The same things were measured in two ways. Each way mixes the same 11 hidden numbers, adds some noise and spreads widely along 6 directions of its own, which tell nothing about the thing.
In the rows, 100 means zero.
Some things both ways: the first way, then the second way.
119,121,102,118,60,120,129,104,83,88,55,116,110,92,106,68,100,84,110,70,104,157,135,103,109
114,104,82,73,126,78,82,107,84,116,119,85,88,67,73,83,99,66,68

124,118,124,85,75,102,108,114,99,97,75,121,104,98,88,125,95,69,124,84,92,123,106,96,104
115,120,97,92,134,116,102,62,75,122,94,123,105,91,107,104,94,112,127

77,114,61,100,123,153,99,95,91,124,94,104,102,98,72,34,78,91,88,127,106,123,113,133,114
76,121,98,139,100,64,95,149,143,94,128,87,91,102,107,74,100,134,80

81,66,112,104,121,101,75,97,103,116,128,76,82,121,110,117,100,124,111,152,89,76,70,102,113
113,103,113,89,122,82,114,121,57,108,119,88,104,78,103,89,120,103,107

125,90,126,109,61,71,114,111,96,69,103,106,109,103,115,131,107,124,97,74,100,94,103,83,94
72,82,152,82,115,15,130,118,52,90,104,81,117,89,115,95,122,137,122

90,86,100,103,141,135,102,112,105,135,129,93,101,125,100,96,76,129,104,139,109,73,80,107,109
109,100,83,96,88,105,84,79,104,105,138,112,110,75,94,98,98,70,59

92,94,85,107,81,95,93,118,84,98,85,95,84,81,109,137,79,90,109,114,90,118,92,111,114
126,99,94,106,93,88,117,106,87,85,115,78,108,88,116,74,132,125,103

68,97,76,98,110,105,76,103,97,108,101,100,97,59,106,109,101,81,84,88,86,89,125,105,89
84,83,70,92,97,132,102,101,127,80,94,76,116,120,93,63,108,113,78

112,82,132,103,109,65,95,119,108,97,97,106,104,92,126,129,90,118,108,96,111,80,93,73,93
111,119,107,73,114,75,79,116,56,130,179,104,86,55,66,109,114,35,53

97,102,102,101,78,93,117,113,95,97,105,139,126,94,105,110,105,89,86,49,92,95,127,75,84
83,78,84,68,127,115,99,142,84,86,102,76,97,117,67,70,110,78,70

104,80,109,89,96,45,48,96,109,69,80,98,72,48,124,118,132,87,103,67,102,100,110,92,84
92,66,117,50,85,88,82,103,95,104,128,99,126,78,101,97,152,81,79

88,88,84,107,83,119,95,114,82,89,114,99,98,66,84,101,76,100,68,104,77,103,112,114,97
128,131,85,114,115,73,91,127,78,120,127,100,77,91,114,80,103,92,78

120,81,122,115,103,86,153,113,95,103,122,121,122,132,109,121,84,118,100,91,107,99,90,66,111
59,88,112,93,93,82,103,98,130,107,106,102,127,113,88,84,96,109,65

73,86,94,100,120,98,70,58,104,87,107,85,77,93,109,62,137,90,88,115,99,87,114,101,98
77,97,103,95,102,93,106,98,104,108,91,95,118,110,105,92,103,116,95

100,87,88,108,107,85,97,125,77,88,99,102,96,83,108,120,75,112,80,109,103,97,77,100,111
87,113,85,96,127,89,95,103,93,117,119,101,95,89,99,85,109,115,86

83,86,76,112,122,118,120,132,86,111,121,107,123,82,100,112,64,130,68,101,98,93,102,105,102
94,99,13,108,86,140,93,109,125,87,95,70,82,122,86,67,92,74,36

119,79,128,81,110,65,69,98,111,109,94,80,66,130,109,134,109,109,137,124,102,87,54,103,119
92,99,86,89,105,90,98,130,97,102,123,98,83,104,84,95,133,111,91

81,78,82,108,131,138,107,114,93,108,120,87,113,64,92,100,97,111,72,103,77,116,117,121,104
93,111,95,100,109,99,97,72,124,125,87,105,121,96,109,86,119,131,88

88,91,94,98,99,106,87,94,95,94,114,104,96,102,110,109,110,106,101,129,97,94,86,108,96
85,122,74,113,106,113,104,78,106,118,102,87,117,95,123,77,110,127,80

89,84,98,100,113,86,77,74,104,93,107,89,82,95,105,83,113,90,94,121,98,92,86,98,94
103,76,118,82,98,113,105,74,81,107,70,101,139,91,142,108,105,110,141

96,83,78,106,115,117,107,140,86,102,108,109,122,60,83,94,60,120,55,75,88,102,108,115,98
96,83,93,69,111,90,75,120,92,110,115,109,97,83,103,100,115,79,90

88,93,100,94,110,88,83,90,123,112,106,96,97,104,132,110,122,114,119,100,109,80,102,100,82
105,107,67,118,76,111,102,110,103,84,111,57,101,87,95,91,122,87,64

107,90,115,89,110,109,96,98,115,117,137,96,99,132,87,118,111,110,113,102,89,73,83,98,92
99,93,117,117,99,73,112,111,106,88,85,96,111,114,122,90,112,131,111

69,101,63,121,108,134,125,117,77,106,92,92,132,79,117,85,72,120,54,111,82,102,99,118,93
112,111,97,82,122,97,98,55,74,125,101,85,118,45,128,104,102,114,144

77,98,65,105,131,59,68,68,98,87,82,69,53,106,108,44,93,112,95,135,142,100,91,115,123
13,77,82,78,115,112,100,104,118,82,61,78,113,135,88,98,86,127,104

73,64,89,103,129,58,63,91,100,112,120,79,69,100,106,104,83,105,85,116,92,61,76,91,103
103,74,107,61,109,116,85,131,86,99,110,100,104,103,93,95,112,72,106

76,85,86,117,129,78,61,64,101,71,104,69,66,59,112,72,140,82,94,96,112,114,134,94,101
130,95,120,87,105,63,105,123,75,95,103,83,96,103,77,88,135,76,71

Other things, the second way, with their names:
(1221): 93,126,43,121,122,98,106,99,132,98,86,87,86,105,96,60,81,120,76
(1294): 113,103,65,117,105,114,101,106,109,99,77,99,93,113,90,88,90,100,77
(665): 159,130,88,141,71,70,118,86,114,103,117,93,94,82,124,86,134,124,99
(54): 68,99,109,84,129,99,111,109,101,92,103,86,114,112,99,73,101,128,120
(4): 64,92,106,78,122,78,86,136,98,100,122,102,99,82,92,102,99,103,105
(1130): 101,105,115,113,78,60,102,134,96,86,148,98,87,103,103,101,148,124,92
(831): 97,93,104,66,95,62,82,96,125,109,143,123,103,92,91,81,108,96,78
(328): 102,108,85,100,121,102,92,122,123,109,118,107,95,87,72,84,112,93,72
(683): 113,116,117,104,103,90,112,96,80,112,93,78,118,66,96,111,116,94,107
(524): 23,70,58,67,119,124,88,94,135,88,77,70,112,132,66,70,105,111,49
(790): 116,106,66,96,89,123,87,93,91,107,109,94,98,96,99,94,108,70,64
(981): 94,90,83,66,110,113,108,67,98,103,108,109,109,101,77,89,105,110,101
(1005): 113,92,116,79,123,68,100,135,74,94,142,105,90,85,84,87,130,94,96
(1014): 98,103,80,117,110,114,106,54,102,100,44,99,123,95,122,106,89,119,105
(713): 112,113,91,94,100,103,88,75,95,121,120,106,111,82,100,93,98,80,69
(1085): 114,104,113,108,104,75,121,96,75,101,99,97,117,60,122,111,109,120,132
(1015): 81,73,92,74,112,104,105,105,89,86,80,78,110,99,101,97,114,103,117
(803): 102,88,84,120,64,87,103,89,131,90,114,95,119,96,138,83,96,111,85
(668): 73,119,103,127,63,77,105,59,159,108,127,108,131,92,132,91,89,145,100
(1187): 80,77,91,66,85,78,96,77,130,97,109,115,122,106,116,76,105,109,91
(161): 158,107,89,91,125,84,115,132,36,102,132,96,74,85,84,82,132,77,82
(1146): 107,89,88,89,103,126,111,108,65,92,90,75,118,93,121,92,128,94,106
(711): 103,97,103,76,107,97,81,66,104,130,105,123,125,64,124,106,109,92,102
(547): 90,107,55,83,123,124,97,76,66,104,90,77,83,110,101,95,89,82,102
(488): 97,86,90,66,105,118,93,84,74,92,111,82,123,67,103,97,106,78,102
(611): 104,125,48,87,87,104,86,112,90,129,117,85,82,79,114,101,120,66,75
(1314): 99,85,67,97,118,117,94,143,74,101,115,103,85,102,92,88,76,76,71
(636): 110,130,87,115,136,108,90,105,98,127,95,116,88,95,93,98,69,86,94
(1117): 61,62,142,53,105,84,94,78,109,98,100,110,148,109,104,88,139,124,93
(729): 118,78,108,93,76,85,99,98,103,89,100,98,113,92,112,102,120,102,105
(46): 51,96,95,109,135,112,101,139,90,92,75,71,105,125,92,80,104,125,77
(383): 79,106,102,107,111,69,99,92,115,109,102,86,108,100,109,76,87,134,93
(666): 81,76,112,45,134,103,90,71,81,120,97,114,124,82,101,101,108,102,117
(979): 55,118,101,112,128,50,92,137,139,112,78,75,91,113,95,72,90,142,91
(579): 84,108,104,118,88,29,88,119,130,89,126,85,81,96,91,92,107,118,76
(471): 92,106,113,71,109,107,80,89,76,104,125,97,102,78,77,123,105,76,111
(1318): 102,96,95,70,91,114,81,76,93,122,106,113,122,90,100,104,114,66,66
(972): 66,95,69,66,106,122,83,95,101,109,111,93,105,102,86,90,96,82,75
(941): 64,88,125,90,87,79,89,86,102,99,103,97,126,101,128,110,105,109,108
(369): 107,102,113,80,101,75,97,81,80,105,114,107,106,88,102,106,119,101,110
(253): 80,77,70,72,87,111,104,96,128,91,94,81,111,133,101,61,123,115,79
(108): 155,123,76,116,97,115,104,136,72,98,116,84,82,85,108,91,119,68,95
(159): 103,111,98,92,124,101,108,67,54,99,88,87,98,86,91,117,91,106,130
(1006): 94,115,120,81,130,89,85,81,101,129,109,115,114,74,101,101,110,116,117
(314): 89,89,88,88,92,101,96,73,124,95,94,81,126,94,112,80,94,98,90
(513): 105,85,69,47,132,143,94,73,79,93,67,117,104,131,71,85,118,83,85
(523): 131,104,135,128,96,56,135,114,83,77,101,96,106,99,102,99,114,134,128
(503): 87,126,109,113,125,94,98,96,92,127,112,98,114,81,104,92,114,124,86
(807): 60,93,96,87,136,76,108,132,75,87,102,53,94,103,100,74,84,111,113
(465): 129,123,71,113,90,128,74,68,69,117,101,102,92,90,138,118,96,80,101
(1219): 111,138,76,105,103,108,104,82,92,116,130,74,97,80,84,86,102,83,76
(1317): 110,98,108,123,80,62,121,118,120,80,113,95,107,108,127,77,97,129,117
(998): 88,72,136,79,70,56,106,77,105,90,122,106,135,96,134,92,131,137,116
(639): 86,120,126,125,102,72,137,109,97,92,126,76,114,94,96,86,109,148,121
(137): 89,76,61,39,84,150,76,36,90,118,128,114,134,66,99,105,92,42,67
(927): 108,102,101,105,77,35,108,99,126,99,116,103,91,90,117,97,132,138,117
(699): 144,125,67,121,71,95,90,117,94,101,129,96,72,95,99,103,115,63,67
(920): 106,131,97,89,119,65,107,124,71,117,142,76,78,93,55,80,111,71,55
(554): 81,74,113,66,83,94,79,67,128,110,124,117,146,81,116,86,103,87,73
(217): 103,97,120,89,83,63,114,89,126,88,104,98,122,100,114,84,116,118,123
(1118): 114,113,48,88,93,136,52,57,104,133,104,124,77,108,92,117,108,69,54
(292): 59,87,110,79,109,90,92,72,122,108,92,105,126,93,99,104,121,130,102
(160): 128,147,134,106,114,44,109,137,71,133,147,92,89,68,113,94,130,98,115
(970): 116,127,76,119,85,106,103,93,96,102,73,84,93,120,121,102,97,91,104
(125): 87,121,89,127,129,79,115,128,107,97,89,64,90,102,86,73,78,122,94
(214): 158,130,115,142,98,71,121,107,78,98,107,104,95,76,115,107,109,112,120
(760): 104,93,109,96,86,74,98,120,86,98,131,87,101,92,98,95,110,83,78
(25): 97,106,112,83,119,61,107,121,71,102,133,93,91,104,77,81,107,86,75
(672): 102,89,69,107,76,117,95,75,113,89,89,85,117,103,109,86,91,97,68
(450): 109,94,85,101,90,78,124,94,93,72,97,72,106,101,111,77,113,113,107
(599): 123,112,78,113,78,127,117,104,79,93,89,83,107,113,127,94,118,93,102
(170): 76,108,117,108,109,77,104,79,109,93,95,76,123,87,112,92,94,124,112
(178): 57,40,91,55,103,107,109,78,104,81,83,72,138,117,100,69,117,105,75
(39): 91,124,94,95,99,82,106,92,118,109,123,105,102,97,105,88,142,133,103
(719): 111,103,61,81,87,114,88,93,95,113,104,79,99,100,128,78,128,98,90
(342): 65,88,95,61,133,96,92,113,89,107,87,96,99,101,81,101,115,101,104
(1158): 136,113,88,81,105,81,98,89,70,129,111,106,96,70,114,99,87,62,102
(1312): 105,74,73,103,86,77,108,140,121,76,89,80,98,108,128,70,106,108,102
(73): 102,96,99,65,142,111,92,64,87,145,76,108,131,67,133,86,107,112,122
(299): 101,95,94,112,88,90,89,96,123,95,107,91,113,97,109,82,112,109,70
(911): 104,99,62,76,97,107,91,101,97,94,100,109,70,145,62,95,107,73,69
(331): 96,81,135,77,119,71,103,92,78,102,109,100,121,78,98,100,129,121,110
(598): 74,98,125,103,108,84,111,97,84,109,81,102,125,111,125,103,89,115,113
(202): 75,79,85,86,99,118,101,100,124,93,72,80,132,107,104,75,92,103,84
(55): 111,106,96,76,94,105,102,62,71,104,112,93,109,93,98,104,136,97,101
(805): 70,131,55,108,134,105,107,47,116,111,72,92,99,104,110,81,79,148,117
(677): 63,114,54,125,108,110,106,96,135,98,68,77,103,122,134,70,75,140,105
(1306): 55,70,97,86,90,102,89,66,138,87,97,99,134,107,103,86,94,120,78
(81): 101,103,74,87,87,145,110,59,110,92,82,87,122,120,100,90,108,95,102
(550): 37,85,138,61,93,59,88,98,104,108,151,91,120,108,91,91,153,130,76
(1055): 109,118,52,96,111,115,93,86,103,105,90,89,90,104,104,77,108,98,80
(138): 73,108,58,78,123,123,62,102,102,122,114,110,70,120,57,101,114,88,46
(63): 93,81,103,81,94,107,96,90,97,92,105,94,121,90,113,102,107,92,112
(1303): 118,99,103,102,84,67,94,123,94,92,123,87,88,96,94,96,122,92,81
(126): 81,116,115,72,120,91,66,109,99,130,146,109,95,104,63,92,132,85,50
(1188): 60,47,80,49,116,129,86,77,97,89,91,104,128,92,106,95,102,108,106
(880): 50,92,95,40,162,125,88,68,78,132,84,119,114,110,87,93,105,121,112
(780): 142,110,89,120,78,73,99,95,130,109,101,118,96,84,116,98,108,114,105
(355): 119,82,94,81,76,53,97,158,77,90,141,93,68,109,100,94,127,71,84
(346): 99,69,111,43,104,97,118,110,59,99,158,92,128,87,99,62,141,93,86
(441): 123,81,125,64,120,106,75,75,84,122,110,119,126,62,104,108,124,84,105
(457): 94,102,112,102,99,70,110,122,108,101,137,95,104,96,97,74,107,129,97
(643): 80,97,80,92,128,85,102,117,99,95,90,96,88,121,86,76,119,130,80
(1095): 131,128,62,84,112,124,90,74,82,127,125,123,79,98,85,100,86,60,90
(364): 69,128,92,109,104,81,98,98,125,119,127,95,103,102,103,79,113,134,80
(748): 130,135,73,92,147,105,87,96,58,140,119,105,72,71,75,97,110,79,76
(59): 87,152,90,139,121,84,80,132,131,132,131,88,78,92,91,86,83,94,65
(819): 116,119,132,101,124,77,120,96,80,104,76,90,106,105,87,99,132,133,129
(857): 78,98,96,96,106,107,106,102,95,108,93,98,118,106,116,90,136,133,90
(578): 95,95,100,76,127,83,94,101,117,92,113,96,96,93,78,80,112,117,113
(1264): 34,67,131,74,112,61,97,122,135,87,112,110,122,119,83,80,108,137,87
(215): 47,71,79,90,115,104,102,111,112,70,88,99,103,128,95,87,96,137,99
(715): 113,116,76,98,117,95,97,79,90,114,99,76,97,73,133,88,123,116,124
(255): 71,75,95,65,102,97,106,101,83,94,103,106,117,101,88,101,118,95,83
(1207): 62,80,106,129,104,64,119,123,155,63,101,90,105,134,98,64,88,161,101
(518): 101,100,84,86,122,110,105,113,100,105,114,87,101,87,85,78,135,121,96
(1280): 105,123,113,99,130,98,97,130,68,116,111,99,88,106,87,101,117,93,100
(645): 92,112,104,82,139,94,86,88,70,125,113,110,92,88,98,106,110,108,108
(1277): 77,97,100,63,113,82,93,94,89,105,99,87,103,115,73,85,121,93,67
(947): 126,127,87,98,129,98,113,86,49,111,110,86,80,91,80,97,118,102,104
(34): 81,83,135,87,83,61,112,79,124,101,120,113,142,75,115,96,115,134,114
(1056): 59,111,98,88,116,79,92,105,124,118,114,90,97,106,77,89,126,122,81

Some of these things the first way, each followed by its name:
129,111,114,95,88,98,95,100,114,104,82,73,79,113,97,106,98,108,128,85,104,103,98,116,99
(579)
86,79,111,89,99,83,75,108,107,101,124,93,102,77,117,144,114,115,81,82,69,50,100,97,74
(364)
90,74,94,97,108,80,66,115,103,118,104,85,75,102,104,96,68,133,95,105,102,69,88,113,113
(4)
107,97,106,98,100,97,109,100,105,105,114,97,96,109,97,123,100,90,105,94,88,94,87,93,94
(126)
92,99,94,93,95,92,84,108,99,97,124,107,92,98,83,120,120,100,97,68,94,85,124,95,106
(513)
114,89,123,90,91,93,55,112,110,97,83,92,74,88,83,98,101,96,128,107,92,119,97,114,107
(1312)
101,110,106,95,81,121,100,101,113,127,95,110,105,140,104,91,95,113,137,119,108,100,96,111,101
(488)
110,129,120,86,67,107,103,116,111,93,88,126,131,94,100,119,122,94,112,58,92,101,132,89,78
(450)
107,91,118,90,92,66,58,79,115,77,75,95,82,110,111,68,134,115,126,126,121,117,89,107,103
(611)
92,102,92,96,112,108,92,79,102,102,98,96,94,96,105,77,120,87,93,89,99,94,110,105,94
(729)
118,106,134,93,89,84,115,128,101,104,92,115,116,102,92,139,78,91,113,93,91,98,97,82,103
(1095)
105,112,93,104,74,81,92,126,85,82,76,95,96,74,108,136,83,107,96,81,97,101,105,108,101
(805)
94,87,113,97,127,143,102,106,104,122,126,91,121,121,90,90,109,119,92,112,81,82,88,107,98
(666)
98,92,92,81,108,50,62,97,103,89,101,88,67,89,115,135,106,99,96,96,105,62,71,100,93
(1130)
104,86,70,117,53,51,116,142,65,63,84,106,106,43,111,158,43,103,58,77,80,118,86,101,94
(719)
111,76,124,98,114,116,100,90,111,130,130,86,78,147,96,113,106,116,129,123,91,86,84,104,119
(1294)
119,128,122,93,73,91,107,89,100,83,62,107,101,100,113,122,128,66,130,87,101,128,108,94,99
(947)
102,110,104,96,97,94,111,97,97,103,82,104,100,109,110,102,85,93,108,116,105,100,94,100,102
(668)
97,93,109,112,91,120,122,104,101,120,100,92,107,111,106,104,85,104,112,105,86,109,112,100,106
(125)
108,90,127,97,90,89,84,109,93,89,103,108,91,92,110,140,121,90,115,96,89,96,95,85,106
(161)
92,106,90,106,100,126,103,127,84,95,96,106,117,77,74,79,80,108,75,94,94,120,125,115,111
(1187)
107,118,107,87,93,96,62,99,110,85,74,94,102,93,106,98,127,90,114,104,100,105,76,111,77
(715)
75,93,81,110,112,97,105,92,100,98,108,83,100,80,99,104,114,94,88,80,84,109,132,103,103
(819)
96,104,85,106,82,101,103,71,93,94,97,100,78,103,122,88,114,86,99,97,105,91,111,101,97
(672)
91,83,89,111,113,90,127,134,88,102,126,100,127,94,119,159,83,123,77,84,82,78,81,87,93
(665)
102,118,100,88,109,190,136,101,113,137,130,119,142,135,76,76,112,99,102,95,81,100,108,120,80
(299)
55,81,81,93,153,130,59,82,115,117,137,90,99,104,95,67,122,117,92,155,99,73,91,118,90
(1146)
127,94,92,124,33,66,140,124,76,78,68,107,99,75,103,122,62,98,87,40,88,144,122,96,109
(979)
80,88,59,103,120,80,71,83,77,70,88,98,66,73,102,70,109,88,84,136,126,128,90,114,124
(857)
117,86,104,106,107,94,104,110,94,106,98,81,82,114,107,129,85,107,121,118,103,112,72,105,120
(331)
84,78,91,100,129,79,61,97,95,99,112,81,68,82,101,93,99,107,81,95,101,70,103,103,111
(1264)
121,92,123,79,77,94,73,84,123,102,100,107,75,102,96,116,124,80,139,94,95,104,105,103,90
(46)
104,112,95,92,98,132,100,99,91,98,106,109,100,116,83,83,122,100,100,95,102,108,103,114,111
(643)
88,120,99,83,143,134,50,87,108,116,77,78,70,70,80,69,115,57,115,113,98,105,119,122,103
(1207)
125,98,109,82,97,92,94,100,103,99,92,95,81,90,102,130,110,90,103,72,89,90,90,113,96
(138)
99,91,110,92,105,141,93,89,93,114,101,112,89,99,92,67,96,86,94,121,91,94,108,110,110
(1314)
73,93,86,94,110,80,66,73,109,92,109,96,79,97,97,84,110,89,107,142,111,100,98,102,103
(599)
86,100,95,123,92,107,132,89,74,82,103,114,123,125,106,50,100,113,68,106,109,106,108,82,110
(1158)
93,88,101,101,108,78,64,73,104,75,86,92,65,62,106,74,126,79,105,105,113,122,129,101,105
(1318)
120,77,119,99,83,32,88,116,97,86,105,105,80,102,132,165,80,111,104,89,107,59,59,70,90
(803)
125,91,123,110,113,115,137,152,97,99,108,113,145,85,95,149,69,113,102,95,94,123,86,88,93
(178)
96,103,95,96,119,110,97,94,104,99,108,102,111,106,111,86,127,111,92,83,108,87,103,100,88
(524)
107,83,102,103,114,98,94,121,95,94,99,103,105,80,98,97,89,113,89,97,103,112,95,103,103
(711)
113,97,129,87,98,94,75,86,110,94,97,84,82,120,84,85,114,100,115,120,93,95,81,107,104
(355)
133,109,106,85,97,93,99,72,102,85,86,85,68,113,100,103,114,74,116,99,104,103,70,114,101
(1118)
109,101,109,103,94,82,112,75,101,80,108,119,98,123,98,72,110,91,99,112,122,104,97,79,101
(598)
136,132,123,95,56,117,151,128,119,117,91,130,145,131,96,129,83,100,134,65,100,115,105,89,78
(170)
94,127,74,98,109,102,86,71,95,83,60,102,78,85,89,38,103,64,109,121,134,145,118,117,117
(699)
93,85,105,99,114,139,115,118,104,140,133,91,120,133,88,110,81,130,100,110,74,81,83,114,102
(1006)
108,82,104,89,107,97,80,139,95,113,104,97,98,78,109,143,74,121,86,86,84,65,77,109,92
(1188)
109,90,115,97,98,71,80,99,108,102,102,72,70,121,104,126,96,114,128,119,103,88,77,104,112
(369)
91,91,100,114,104,85,126,81,110,104,101,111,116,127,133,82,125,113,109,91,118,106,111,79,99
(683)
74,108,65,116,99,128,119,124,73,97,106,123,127,89,97,75,88,117,58,75,103,100,129,102,107
(1221)
103,114,106,86,77,104,99,106,111,107,90,138,115,103,90,97,107,77,122,84,100,118,119,92,92
(108)
98,89,111,97,108,99,91,89,108,121,113,85,85,154,102,90,91,124,124,150,108,86,66,106,119
(972)
123,116,135,87,97,157,139,124,113,128,91,129,150,116,87,98,106,100,121,79,85,128,123,105,100
(34)
99,104,95,109,82,82,104,101,76,92,93,104,91,116,100,94,90,100,88,85,103,91,97,89,117
(831)
94,104,85,107,120,123,86,96,94,101,55,90,79,85,93,42,88,94,125,151,126,165,117,132,141
(1085)
86,93,89,96,139,161,106,128,100,124,127,84,127,76,73,100,74,118,67,115,70,86,94,130,90
(645)
130,102,120,92,97,120,96,107,107,110,78,104,93,95,92,108,102,67,137,96,94,138,96,106,103
(441)
107,88,116,95,109,133,107,110,103,126,102,91,103,104,86,102,105,107,108,85,76,109,113,117,113
(780)
